All groups share one centre, and each spreads out both ways along 12 directions, with some noise.
(in the rows, 128 means zero)
Some rows, each with its group after it:
[153 100 107 130 155 150 155 144 150 141 106 130 126 119 147 105 125 119
 158 115 104 152 140] | J_80
[111 103 107 129 131  97 130 152 145 113 105 140 149 150 154 119 149 105
 110 145 128 127 139] | J_80
[137 113 131 136 108  79 127 162 154 109 120  99 134 105 140 135 134  97
 140 107 104 146 149] | J_287
[111 127 159 138 124 114  99 174 103  84  90 121 173 158 139 144 111 114
  80 127 111 108 130] | J_80
[114 171 161 126 119 126 148 192 148 157 167 151 108 141 153 125 130 124
  93 146 161 107 110] | J_86
[122 124 125 106 140 148 143  93 126 134 134 119 125 103 107 166 144 144
 160 121 123 155 128] | J_86
[158  92 118 176 163 111 126 122 124 142 138  82 128 110  90 150 131 129
 184  95  75 159 138] | J_86
[113 128 108 152 123 149 134  92 139 132 128  88 100 149 161 118 127 161
  90 161  97 110 122] | J_163
[138  96 121  94 143 111 129 155 121 128 105 109 150 105 121 156 147 113
 131 126 138 154 137] | J_80
[142 134 141 146 150 130 121 139 134 130 118 118 167 125 122 116 123 134
 129 120 150 114 121] | J_163
[123 109 124 137 144 122 126 151 141 130 141  66 117 139 136 136 122 135
 117 129 116 123 130] | J_86
[132 131 155 147 147 124 132 152 124 133 135 112 124 126 150 140 113 110
 134 122 113 134 134] | J_86
[125 143 149 112  92 109 127 126 155 117 119 130 128  83 177 142 113 122
  93 140 116 158 151] | J_86
[112 145 141 106 143 131 152 131 135 107 150  97 119 130 134 124  79 175
 119  91 174 144 138] | J_287
[149 110 128 146 148 129 156 150 148 129 149  63 147 127 156 110 126 139
  78 148 106 119 139] | J_80
[140 104  97 131 138 129 187  75 161 123 149  83 143 101 148 120 160 149
 115 148  97 148 149] | J_163
[137 155 135 166  97  84 162 148 105 125 165 143 140 141 111 128 154 148
  67 137 112 113 122] | J_287
[123 145 158 122 128 144 141 126 145 114 134 102 135 112 143 138 116 124
 148 110 127 130 131] | J_86
[153 122 127 138 162 189 156 140 145 140 126  74 140 137 137 100 123 152
 121 128 117  99 114] | J_80
[132 137 117 129 173 111 151 127 128 148 132 142 144 136 136 105 129 153
 134 123 210 126 121] | J_163
[115 135 125 134 147 117 115  74  81 139 115 142 106 125 127 166 124 152
 147 128 149 153 126] | J_80
[116 138 129 142  93  87 153 177 133 107 164  82  90 172 130 112 160  92
 144 115 118  80 120] | J_287
[141 113 142 141 146  84 137 119 105 121 110 118 165  89 135 180 152 115
 134 126 105 169 147] | J_80
[103 130 126 126 125 131 107 145 124 112 102 131 140 163 119 131 146 116
 137 128 144  94 108] | J_80
[116 153 169 163 150 171  90 126 144 143 130 118 119 144 135 131 107 100
 189 119 125  91 105] | J_287
[109 122 134  97 143 177 107 127 120 126  99 123 125 128 111 160 107 147
 146 114 133 140 117] | J_287
[142 106 128 145 146  88 116 120  55 134 120  82 108 131 122 173 153 103
 156 129 113 126 128] | J_86
[127 125 145 155 139 146 121 157 151 126 143 118 144 138 106 128 119 116
 148 109  93 119 124] | J_86
[137 117 104 119  94 112 138 121 115 120 113  97 106 115 156 128 125 159
  51 153  98 142 142] | J_287
[108 121 133 115 158  98  94 107 123 101 101 129 159 131 166 119  75 137
 112 126 190 145 151] | J_163
[142 133 126 140 145 139 131 127 142 148 120 107 118 123 136 116 139 121
 170 121 149 109 113] | J_287
[127 151 137 149 108 116 121 135 139 137 137  96  84 133 152 118 129 113
 151 125 130 101 116] | J_287
[145 115 128 157 179 143 113 142 135 138  92  86 131 131 143 118  98 137
 169  97 139 130 125] | J_163
[127 144 177 161 147 145  98 125 151 126 148  81 150 119 133 137 107 107
 154 123 116 102 123] | J_287
[127 138 139 137 106 125 109 184 128 116  97 101 108 153 163 107 104 119
  96 122 126  97 120] | J_86
[ 98 100  95 108 120 111 114 143 136 124  98 128  82 152 162 132 123 119
 131 134 128 144 136] | J_287
[115 148 133 164  98  71 129 128 131 114 125 108 135 139 140 134 182 105
 128 141 131  89 115] | J_80
[109 106 116 128 173 136 156 144 165 141 147  90 122 132 134 148 129 150
 148 117 130 155 133] | J_163
[ 94 114 132  90 176 184 140 134 157 123 128  75 123 144 162 136  90 160
 116 132 154 134 129] | J_86
[131 136 131 132 128 133 149 149 119 131 125 129 113 138 123 132 141 123
 150 108 122 122 119] | J_163
[128 139 111 160 130 129 142 135 113 130 115 176 124 177 138  81 134 126
 124 132 135  94 115] | J_86
[135  89 107 131 136 120 129 125 148 123 165  93 152 141 115 107 155 106
 116 158 107 106 137] | J_163
[119 151 152 133 109 123  93 152 172 154 149 115 110 102 139 140 106 133
 108 138 137 131 123] | J_86
[130 150 121 152 166 171 130 124 132 169 100 126 114 137 138 120 114 188
 125 127 167 118  95] | J_163
[134 145 137 148 115 141 117 115 131 135 138  89  96 125 135 121 109 140
 135 121 114 113 120] | J_80
[ 99 142 129 162 123  96 143 183 168 129 154 169 130 171 136 105 139 112
 117 126 132 111 125] | J_287
[119 115 115 138 140 115 136 133 124 118 110 148 126 143 156 117 100 144
 102 126 121 152 146] | J_287
[135  89  87 111 145 105 161 151 121 119  98 134 130 139 124 125 153 121
 150 107 130 152 141] | J_287
[118 113 118 126 141  94 119 145 150 126 141 106 142 137 141 115 124 128
 104 140 160 124 138] | J_80
[141  77 114 130 176 143 131 156 151 126 151  67 155 148 150  92  94 132
  82 151 113 124 149] | J_80
[111 141 175 155 149 134 108 142 116 102 123 125 178 141 106 164 117 117
 140 109 111 117 121] | J_163
[120 161 170 151 141 114 127 153 134 123 134 125 170 120 116 153 125 137
 131 105 151 121 117] | J_163
[ 92 116 107  77  86 125  99 137 127 108 127  97  60 158 143 123 113 117
 117 136 141 111 129] | J_163
[159 129 108 127 180 113 147  57  89 126  97 172 185 116 149  82 122 151
 130 136 213 134 139] | J_163
[132 149 117  95 121 141 186 161 145 137 129 175 152 115  96 132 167 157
 121 112 162 139 112] | J_86
[142 128 149 146 153 121 143 141 102 121 120 110 154 122 137 148 117 139
 110 120 114 141 135] | J_80

New rows, each followed by its group:
[148 121 109 164 169 152 165 131 129 140 108 140 112 162 162  72 121 115
 181 110 124 111 125] | J_287
[131 171 141 126 122 126  97 164 183 166 135 101 111  99 123 113 102 171
 122 109 207 118 103] | J_86
[150 139 140 161 128  87 117 129 125 142 125 100 109 103 161 126 111 122
 136 121 132 137 138] | J_86
[100 139 129  97 138 173 143 111 133 123 118 147 122 145 149 126 121 145
 121 139 151 124 119] | J_86
[113 118 165 143 152 107  80 114 113 115 139  84 158 118 109 184 123 101
 155 125 117 131 134] | J_287
[136 129 151 151 124 129  88 131  96 100  93 126 150 144 131 122 103 101
 133 119 106 104 128] | J_163
[130 122 125 171 141 108 134 149 125 120 136 148 117 170 155  84  97 112
 131 118 114 122 142] | J_80
[126 114 115 124 129 136 121 152 134 128 116 124 108 150 142 105 108 122
 124 125 127 120 130] | J_80
[107 133 156 114 144 168  96 126  99 114 119  91 152 142  99 168 112 153
 107 129 134 105 109] | J_80
[119 123 114 129 122 115 126 110  79 142 156 148  49 149 116 139 110 124
 159 118 115 150 134] | J_80
[131 137 142 136 130  73 145 172 147 122 136 134 166 116 121 136 154 109
 139 108 157 134 133] | J_80
[148 130 123 129 125 138 151 130 131 149 162  78  93 119 114 127 149 131
 149 124 123 114 116] | J_80
[115 153 118 152  97 169  99 115 171 125  88 110  91 151 169  81 102 146
 121 133 124  81 106] | J_80
[124 127 142 132 124 132  91 160 164 130 111  88 144 125 141 128 133 108
 124 139 133  98 116] | J_287
[132 106 108 143 155 137 136 149 159 149 125 121 120 124 140 120 102 156
 110 128 113 161 139] | J_86
[132 130 134 161 131  95 110 120 139 146 128 132 130 108 141 141 136 116
 135 138 119 141 133] | J_287
[102 116 136 101 158 111 121 100 122  94 143 133 185 137 119 136 123 126
 122 134 176 129 142] | J_163
[128 108 124 126 170 149 155 157 173 117 127 131 171 135 130 105 111 133
 141 106 131 142 141] | J_287
[107 150 149 141 128 144 114 123 135 138 143 141 111 132 123 147 111 137
 140 121 124 131 119] | J_287
[155 139 133 150 135 119 117 127 137 153 117  98 135 105 134 122 153 119
 148 133 147 106 111] | J_287
[116 149 154 145 134 117  89 126 137 127 135  87 126 138 152 117 106 121
 129 135 169  90 119] | J_86
[118 122 146 141 139  93  81 102 138 106 142  80 169 119 135 131 110 121
 112 141 149 118 141] | J_163
[119 131 115  86 127 145 112 131 143 135  93 136 111 111 149 123  98 159
 111 124 177 149 129] | J_163
[121 109 134 175 172 117 112 114 141 132 143  43 123 135 137 146 116 130
 165 117 108 125 132] | J_163
[121 126 126 126 144 140 138 114 131 133 122 143 129 130 140 132 126 136
 127 135 130 140 130] | J_86
[126 118 132 142 147 104 101 110 122 139 124 121 162 110 126 159 133 139
  96 153 135 145 134] | J_287
[121 141 147 151 118  91 100 129 131 112 118 108 139 120 152 134 105 133
 102 127 135 129 137] | J_80
[137 164 154 123  91  83 153 164 115 120 128 116 113 112 170 132 143 111
 103 128 147 117 129] | J_86
[131 136 137 102  91  72 128 157 116 126 134  73 126  95 119 175 179 118
 108 134 148 122 121] | J_80
[137 121 111 142 124 131 156 125 121  93 104  96 131 155 136 100 134 131
 144 103 113 104 127] | J_86
[128 104 120 148 171 145 148 128 155 131 143  84 153 139 124 126 139 138
 140 128 114 123 128] | J_163
[128 118 118 141 147 148 137 150 184 144 140 112 129 122 127 113 104 161
 123 114 121 146 131] | J_86
[151 121 146 154 176 106 178 128 102  89 121  96 186 138 136 119 141 106
 174  91 132 117 141] | J_86
[150 112 116 137 138 131  78 139 148 172 120 109 115 105 126 119 111 134
 119 146 139 132 122] | J_163
[110 108 120  76 140 202 118 152 131 101  82  71 104 164 146 112  90 139
 134 112 134 100 117] | J_287
[113 153 130  98  99 126 107 148 158 155 122 116  87 104 158 137 111 159
  83 145 173 134 117] | J_86
[125 109 119  87 130 189  90 145 118 126  45 131 122 127 128 145 109 136
 134 121 121 133 114] | J_287
[ 92 137 162 122 147 146 107 100 151 116 162  86 144 133 142 147 116 115
 137 145 140 108 129] | J_86
[140 172 137  96  99 146 146 134 146 123 105 121 141 101 123 112 136 163
 117 106 187 107 104] | J_163
[122 152 159 104 109 152 152 186 104  75 132  91 138 162 102 123  98 151
 103  79 131  96 117] | J_287
[129 129 140 132 126 131 112 178 153 110  90 112 128 142 155 104 102 104
 150  99 132 111 126] | J_287
[126 139 152 135 131 109 133 211 126 184 173 119  80 131 137 164 136 119
  93 149 124 133 115] | J_86
[120 121 126 114 109 117 100 123 107 117  94 142 133 126 139 146 133 118
 102 149 120 131 132] | J_86
[135 118 102 160 123 122 131  89  84 134 146  63  54 170 127 116 153 112
 179 131 101  82 114] | J_163
[139 106 116 144 153 114 135  94 130 113 120  81 150 113 119 132 133 138
 162 107 121 141 140] | J_86
[103 132 120 125 135 156 118 162 152 153 122 118  88 150 137 137 112 158
 110 132 134 127 110] | J_163
[125 145 139 111 124 142 141 139 162 124  95 124 137  92 155 140 104 166
 108 111 141 160 133] | J_163
[135 115 102 108 115 121 149 161 157 143 126 114 105 128 132 112 167 112
 147 128 142 115 119] | J_80
[147 139 116 148  96 103 108 123 156 136 109 151 132  92 119 117 127 141
 126 117 125 145 131] | J_86
[157 124 117 141 108 138 125 104 102 129 113 123 113 126 130 112 140 115
 134 136  97 112 124] | J_163
[131 108 125 185 145  97 135 149 121 139 145 100  99 150 146 135 130 101
 148 128  70 133 140] | J_163
[127  98 111  97 119 140 108 145 127 124  84 144 103 121 135 140 113 110
 151 115 102 161 140] | J_80
[120 127 129 106 132 125 128 173  66 131 154 146  92 182  67 137 143 101
 179  96 156  98 105] | J_80
[136 129 140 148 149 127 117 168 104 117 101 131 168 163 116 117 136 115
 126 120 142  89 111] | J_287
[121 115 108 110 135 136 134 136 139 128 121 115 141 132 105 137 144 153
 119 126 143 130 119] | J_86
[144 126 138 148 163 118 136 145 126 132 146 103 137 134 145 104  87 146
 107 118 150 132 139] | J_80
[150 130 155 129 127 166 118 138 125 104  98  94 159 111 136 125  86 145
  99 113  98 125 132] | J_287
[121 132 123 146 133 124 120 140 117 138 141 117 110 162 126 117 135 126
 124 139 137  97 114] | J_163
[119 143 134 145 107 142 105 158 160 143 137 142 111 141 120 117 118 130
 115 131 114 110 112] | J_86
[129 128 141 136 135 109  99 136 150 142 124 111 146 100 119 154 145 112
 153 128 141 130 121] | J_287
[137 142 123 134 139 133 166 146 109 116 114 158 132 145 133 102 100 171
 101 101 144 142 130] | J_287
[133 132 146 139 146 153 160 148 146 105 121 105 145 136 143 111 109 126
 153  94 113 123 133] | J_86
